There are 10 hidden switches. A switch that is on adds its own fixed numbers to the row, and there is some noise. The rows also spread widely along 15 directions, which tell nothing about the answers.
In the rows, 128 means zero.
Some rows, each with its switches (1 for on, 0 for off) after it:
[143 165 168 110 129 117 102 136 148 109  99 114 148 108 126 137 152 113
 201 120 171  96 150 104 166 129  84 114 149  97 111 108 109 171 137 120
 170 152 124 125 119]
0 0 1 0 1 0 1 0 0 0
[140 143 118 177  68  99 120 144 110 140 102 146 149  98 123 136 170 153
 187 141 136 114 168  91 134 167 124  93 131 106  88  87 115 179 122  89
 137 168 137  96 142]
1 1 1 0 0 0 0 0 1 0
[149 151 126 108 112 134 138 159 124  67 134 229 142  77  95 146 174 176
 168 103 129 113 118 177 104 117 141 171 137 116 132 106 108 156 137 163
 139  76 106 136 124]
1 1 1 0 1 0 0 1 0 0
[148  80 109 163 109 107 114 139  62 116 125 170 106 144 136 102 140  92
 128 117 160 182 159 104 142 152  98 138 160 128 133 136 152 123 116 112
 131 161 119 127 202]
1 1 0 1 1 0 1 0 1 0
[137 166  88 115 126 115 150 121 146 111 204 187 134 180 137  85 148  76
  46 122 117  97 142 162 133 144 117 173 138  95 121 139  99 105 124 138
 189 213 141 133 103]
0 1 0 1 0 0 1 1 0 1
[130 142  99  92 175 132 138 136 148  62  96 154  79 139 152 144 163 156
 157 168 197 168 129  89 115 142  73 129 210  86 104 115  92 135 101 132
 165 115 111 130 162]
1 1 1 1 1 0 0 0 1 0
[130  97  71 119 121 125 179 144 128 114 111 191 138 111 128 116 150 210
 107 152  86 210  94 128  84 112 178 123 105 163 135 132 132  94 125 126
  86  99 141 134 148]
1 1 1 1 0 0 1 0 1 0
[118  94 100  83 191 134 134 154 133 106 113 126  91 147 145  91 121 125
  86 115 177 184 100 112 136 104  97 126 169 119 135 172 156 110 124 151
 141 144 128 167 173]
1 0 0 0 0 0 0 1 1 1
[132 121 107 114 138 125 144 132 167 112 162 127 131 163 150 107 161  71
  68 139 131 108 129 141 159 156  70 174 114 108 118 139 115 112 133 132
 167 202 145 121 103]
0 1 1 1 0 1 1 0 0 1
[ 90 102 111 134 117 115 123 147 143 130 148 143 114 129 147  90 140 112
 104 120 165 146 131 109 133 147 102 129 167 137  74  98 102 164 157 133
 173 146 116 109 192]
1 1 1 1 0 0 1 0 1 1
[130 101 121 112 152 108 152 152 130 125 151 111 110 123 135 127  98 142
  74 108 160 151 101 128 145 146  95 131 165 119 124 137 146 129 127 129
 115 136 127 154 207]
0 1 1 1 0 0 1 0 0 1
[ 76 107 118 142 158 130 160 163 135  83 166 154  79 106 145 135 146 161
  65  82 181 101 101 183  88 137  67 197 193 120 127  93 114 188 160 200
 114  47 117 118 216]
1 1 1 1 0 1 0 0 0 0
[113 154 121  90 172 110 132 162 166 142 157 123 107 138 133  73 116 136
 101 120 171 150 126  91 123 106 131  74 160 104  99 152 132 142 138 133
 188 184 131 176 152]
1 0 1 1 0 0 1 1 1 1
[132 130 137  98 155 133 129 147 176 114 134 106 128 122 138 128 132 129
 124 125 146 129 118 112 139 133 104 125 131 129 112 136 122 133 139 135
 147 139 128 136 145]
1 0 1 0 1 0 1 0 0 0
[ 88 153 187 134 145  95 151 155 151 128 164 125 143  96 107 127 161 147
 148 123 134 111 142 157 127 121 112 154 100 139 131  91 119 168 159 151
 146 112 122 117 126]
1 1 1 1 0 0 0 0 0 0
[142 152 121  82 154 135 131 145 149  80 163 189 103 118 110 112 182 133
 132 144 172 161 115 122  91  87 127 133 144 124 127 156 110 143 112 171
 165 114 119 175 103]
1 1 0 1 0 1 0 0 1 1
[150 153 144 180 125 125 102  75  77 131 115 144  60 169 182 146 111  58
 115  92 141 133 185 127 124  91  70 177 198  74 158 146 103  85  93 140
 170 175  81 159 169]
1 0 0 0 0 1 0 1 1 0
[129 139 144  97 149  97 181 129 112  78 155 180 156 142 109 152 147 101
 111 158 146 134 123 172 171 167  79 221 162 106 152 102 119 109  97 140
 132 137 123 110 162]
0 1 1 1 1 0 1 0 0 0
[121 115 145 102 122 114 141 158 146 156 135 154 159  94  81 117 114 159
 123 130 142 158  93 122 128 104 186  94 131 158 105 135 151 145 118 134
 134 133 128 158 162]
1 1 1 0 0 0 0 0 0 1
[102 189 101  82 159 120 139 110 200 141 100 112 149 181 148  47 136 109
 104 129 166 138 123  90 131  73 139  61 168 116 105 134  96 144 146 119
 195 217 184 139 110]
0 0 1 1 0 0 0 0 0 0
[118 104 118  73 152 139 121 143 150  73  93 159 114 115 133 110 165 119
 148 115 174 155 102 133 151 113  82 167 161 117 110 117 115 141 144 147
 170 123 113 128 144]
1 1 1 1 0 0 0 0 0 1
[102 118 173 140 160  78 113 173 120 147 138  96 111 116 114 134 125 122
 175 161 203 125 168  74 181 184  80  93 178  87  85  99 140 174 115  91
 166 163 108 118 195]
1 1 0 0 0 0 1 1 0 0
[165 147 101  59 124 151 102 119 162  79 113 153 120 117 137 123 115 116
 153  91 148 141 111 111 149 117 123 117 181  96  90 138  81 117 126 111
 197 163  97 153 147]
0 1 1 1 0 0 1 0 1 0
[194 158 143  18 147 121 135 134 174  90 161 124 137  99 113 146  94 116
 112  96 138 167  83 110 170 101 128 130 149 122 138 196 109  85 100 120
 142 154 107 200 173]
1 0 0 1 0 1 1 0 1 1
[136 149 137 148 103 113 128 157 136 139 155 150 148 112 110 119 170 149
 165 147 106 135 168 105 113 140 154  96  86 146 100 115 122 154 143 121
 159 152 123 120  99]
1 1 1 0 1 0 0 0 1 0
[129 121 102  86 154 134 165 152 115  68 143 222 115 128 118 117 138 165
  90  92 132 169  95 177  93  92 122 195 178 136 154 128 122 117 136 187
 124  73 106 156 170]
1 1 1 0 1 0 1 0 0 1
[144 163 140 137 135 148 128  97 131 146 207 167  80 149 134 127  84 109
  65  90  93 144 131 157  66  76 180 141 140 133 139 164 118  73 109 169
 181 142  87 199 130]
1 0 1 1 0 0 0 0 0 0
[135 150 113  90 138 114  94 109 161  71 111 126  94 119 192  92 186 114
 176 114 143 195 154  75 152 102  60 117 164 169 108 114  37 131 187 115
 181  95 108 115 160]
1 0 1 1 0 0 1 1 0 1
[156  75 104 126 169 127 137 185 113  96 167 108  85 119 122 141 146 129
  99 143 152 158 109 119 138 194  83 142 101 116 134 167 193 117 101 127
 104 142 135 153 144]
1 0 1 1 0 0 0 0 0 0
[103  91 117 120 177 120 138 150 133 102 156 103  79 145 147 128 117 107
  69 120 197 147 111 125 140 164  66 157 189 115 116 131 137 139 123 142
 128 124 124 129 225]
1 1 0 1 0 0 0 0 0 0

New rows. What belongs after each?
[107 127 126 123 155 118 121 138 140 123  71 123  97 123 151 119 145 147
 153 127 191 140 141  91 134 111  79 110 188  85 109 114 115 155 131 128
 154 143 120 130 168]
1 1 0 0 0 0 0 1 1 1
[136 181 165 129 118  72 165 133 119 118 139 136 167 109 105 146 143 148
 146 111 120 124 145 142 150 125 114 148 135 130 159 107 114 143 127 114
 101 128 139 121 166]
1 1 0 0 0 0 0 0 0 0
[119 130 114  68 175 124 150 164 149 101 139 141 102 109 118 125 105 166
  94 114 190 144  87 131 129 124 116 117 192  90 112 141 134 141 119 147
 153 128 115 173 189]
0 1 1 1 0 0 0 1 1 1
[141 168 154  78 134  66 148 140  94  89 191 187 147 140  85 131 144  85
 148 165 168 160 150 125 187 166  98 163 186 108 124 109 108 129  86 111
 176 152 109 131 166]
0 1 0 1 0 0 1 0 0 1
[136  74 105  90 127 138 140 197 183 127 139 126 152  75  97 151 125 170
 110 145 149  96  76 119 153 190 145 111 109 100  72 147 148 149 112 113
 118 154 131 130 162]
1 1 0 0 0 1 1 1 1 0
[164 115 131 117 127 110 110 180 102 111 171 144 104  99  94 128 137 132
 149 110 153 147 140 106 142 150 122 101 134 115 116 158 153 144 118 118
 140 141 110 164 162]
1 1 0 1 0 1 0 0 0 0
[136 145 144 120 128 115 108  97 133 102 108 152 115 125 145 113 190 101
 175 153 160 185 148  95 124  83 101 130 134 152 131 128  85 132 128 131
 161 125 121 132 119]
1 1 0 1 0 0 0 0 1 1
[173 158 108 152  95 113 131 116  86  96 100 196 124 147 138 108 158  99
 122  66 152 117 154 144 124  94  91 164 175  88 166 143 122 139 120 137
 124 175 144 145 163]
1 1 0 1 1 1 0 0 0 0
[152 113  76 169  87 125 141 140  65  77 158 232  91 118 136 132 165 154
 101 105 134 170 139 144  74 138 120 166 180 143 135 117 107 142 125 159
 110  73 107 134 203]
1 1 1 1 1 1 0 0 1 0
[ 91 125 184 190 132  58 175  92  41 155 136 156 135 166 126 128 124  87
 108 155 154 180 166 148 143 112  94 189 169 135 189  95 144 109  92 134
 106 139 126 122 203]
0 1 0 1 0 0 1 0 1 0
[169 117 111 146  87  97 158 127 124 130 169 147 163 128 117 130 154 107
  60 126 112 144 113 133 143 146 128 155 105 168 151 155 134 117 110 120
  76 158 161 134 167]
1 1 0 0 0 1 0 0 0 1
[160 135 141 178  61 136 115  71  96 164  67 185 166 133 126 117 132  92
 134 102 128 129 126 140 107  56 171 134 132 145 158 132 134 123 103 140
 125 168 149 145 124]
0 0 1 0 1 0 0 0 0 0
[170  89  91 154 118 135 102 172  90 108 125 137  70 104 142 134 132 159
 140  82 149 125 143 115 119 154  90 104 144  81 119 150 153 149 134 120
 116 127 116 155 160]
0 1 0 1 0 1 1 0 0 0
[147 131 139 135 159 104 125 161 110 132 188 131  87 118 124 132 140 150
 124 154 146 162 151  95 112 130 115  88 130 129 134 159 140 132 114 139
 134 103 115 181 131]
0 0 0 0 0 1 1 1 0 1
[126 104  68  85 150 122 140 148 168 123 127 153 144 150 130  74 152 149
 102 177 132 202 102  79 127 124 169  73 127 170 104 157 126 106 122 108
 135 148 162 133 134]
1 0 0 0 0 0 1 1 0 0
[106 140 174 151 106  96 149 132  94 133   8 198 168  76 104 125 182 187
 229 128 178 135 122 137 117  47 125 135 145  99 170  86 138 189 119 147
  87  92 155 124 135]
1 0 0 1 0 1 1 0 0 0
[ 90 115 157  98 187  94 171 166 122 125 141 172 138 121  90 110 137 156
 113 161 169 182 103 142 133  98 132 147 153 137 147 123 161 130 110 160
 131 112 123 160 159]
1 1 1 0 0 0 1 1 0 1
[122 159 174 107 130 135 124  73 187 119 138 105 131 133 158 157 134  65
 122 134 125 133 134 131 150  99  95 181 148 151 119 119  53 100 128 142
 183 141  89 126 144]
1 1 1 0 0 1 0 0 1 0
[122  96 121 108 108 147 120 149  95  73 135 195 120  97 118 134 137 108
 137  75 129 138 111 180 137 136 105 210 155 130 120 107 121 135 139 166
 156  92  83 118 175]
1 0 1 0 0 0 0 0 1 0
[123 143 118  58 169 110 110 197  83  55 180 232  74 117  95  93 174 146
 199 136 148 190 165 127 135 138 108 142 167  96 101 115 117 135 138 150
 226  88  65 146 114]
1 0 0 1 0 0 0 1 0 1
[117  73 124 147 101 122 150 125 166 167  73 101 190 107 122 108 160 108
  73 151 185 122  62 107 146 115 123 123  97 161 132 151 165 165 111 134
  57 176 206 118 163]
1 0 0 0 0 1 0 0 1 1
[132 124 125 149 146 125 146 128 119 119 115 115 111 119 140 144 143 156
 115 130 151 134 116 131 101 120 100 129 133 126 156 137 142 139 116 149
  82  95 150 142 142]
0 0 0 0 0 0 0 0 0 0
[ 72 173 159  99 153  87 163  97 179 130  75 136 162 155 154 104 175 122
 153 208 199 186 136  68 146  76  89 119 206 162 115  81  56 161 128 139
 156 117 148  98 174]
1 0 1 0 1 1 1 0 1 1
[119 116 126 107 123 130 120 121 135 126  82 169 122 121 135 102 147 125
 135 118 162 158 111 122 122  72 122 134 156 126 128 136 116 137 129 150
 146 123 128 144 149]
1 0 0 1 0 1 0 0 0 1
[113 146 129 125 162 130 149 133 154 121 108 145  90 110 148 127 108 192
  99  79 176 138  97 134  72  53 124 112 203 110 141 130 112 161 137 170
 113  83 124 178 199]
1 1 1 1 0 1 1 0 0 0
[164 120 147  83 117 126  90 130  94  68  96 166 116 106 128 128 129  85
 183  62 168 150 133 134 179 119  78 171 183 110 136 131 117 127 131 127
 164 124  89 137 197]
1 0 0 1 1 0 0 0 0 0
[122 138 156 151 168 122 132 153 129 114 192 149  89 110 119 134 165 135
 102 125 179  98 132 152  86 112  88 149 141 113 144 134 136 174 126 196
 135  93 116 176 112]
0 1 1 0 0 1 1 1 0 1
[108 101 113 132 124 139 141 138 155 115 140 131 125 100 137 126 139 154
  96 112 159 117  94 144 103 133 117 137 133 138 115 117 116 164 147 151
 109  95 137 122 172]
0 1 0 1 0 0 1 0 1 0
[ 91  84 104 127 144 122 153 188 157 147 147 105 119 110 133 135 146 181
 122 187 111 152 128 101 128 193 118 110  85 129  69 110 144 134 137 118
 141 128 122  97 126]
1 0 1 0 0 0 0 0 1 1
[156 167 108  51 141 126 143 133 189  33 146 155 156  94 127 117 184 134
 122 110 194 150  79 115 133 114  95 139 177 167 127 133  68 173 147 147
 120  90 154 134 189]
1 1 1 1 1 0 1 0 1 0
[173  59 142 162  84 123 115 140  69 119  59 169 123  70 107 186 146 135
 181 134 162 151 109 123 156 152 106 162 136 106 134 125 170 127  75 107
  83 123 108 137 186]
1 1 1 1 0 1 0 0 0 0
[117 120 122 120  98 118 138 143 135  98 126 199 147 112 131 117 190 109
 131 139 149 111 135 151 146 144  88 192 128 115 111 105  95 150 140 151
 159 132 122  93 141]
1 0 0 1 1 1 0 1 1 1
[155 135 176 155 124  99 118 110 119 146 106 101 107  96 151 155 128 134
 157 127 156 168 144  88 135 104  95 107 138 146 145 135 125 127 120 117
 112 116 117 156 188]
1 0 1 1 1 0 0 0 0 1
[115 108  76 129 140 151 166 125 147 111  65 177 128 135 144 120 190 174
 111 166 133 157  94 139  75  97 124 154 109 115 143 133 133 124 110 165
  96 115 165 122  84]
1 0 0 0 0 0 0 0 1 1
[161 118  90  87 123 141 123 164 119  62 140 180 108  76 118 148 145 171
 150  96 126 134 101 152 132 156 116 144 141 110 115 129 114 129 134 134
 136  81 104 140 152]
0 0 1 1 0 0 0 1 0 0
[134  81  88 130 104 132 121 179  83 115 113 179 130 129 123  90 132 131
 133  81 121 150 140 132 138 146 122 137 132 113 116 134 161 136 151 129
 134 156 121 117 165]
1 0 0 0 1 0 1 0 1 0
[178 129 122 141 100 121 119 152  85 106 100 202 127 103 110 145 181 151
 214 140  89 145 160 132 126 139 131 145  76  81 135 126 153 107 101 107
 146 158 114 137  56]
1 0 1 1 0 0 1 0 0 0
[102 135 115  95 156 132 172 131 175 113 175 178 133 144 127 106 147 116
  47 144 129 121  88 179 115 120 131 191 121 125 131 136 121 105 117 174
 158 149 139 139 114]
1 0 1 1 0 0 0 1 0 1
[158 122 186 110  94 109 108 145 113 122 177 164  98  70 114 202  78 131
 162  96 134 117 147 142 161 163 107 168 183  95  91 109  92 124 113 124
 167  96  34 145 228]
1 1 0 1 1 1 1 0 0 1
[175 119 117 129 140 155 124 117 132 115 111 130  98 124 143 172 140 128
 135 154 125 139 122 114 110 125 109 135 113  90 144 171 134  88  78 134
 122 142 115 168  88]
0 0 0 0 0 1 1 0 1 0
[ 84 143  86 121 167 136 170 146 147 113 172 151  66 152 165 117 111 182
  63 113 113 144 130 152  66 125 118 148 170 102 113 118  99 116 149 166
 152  91 106 127 169]
1 0 0 1 0 0 0 0 1 0
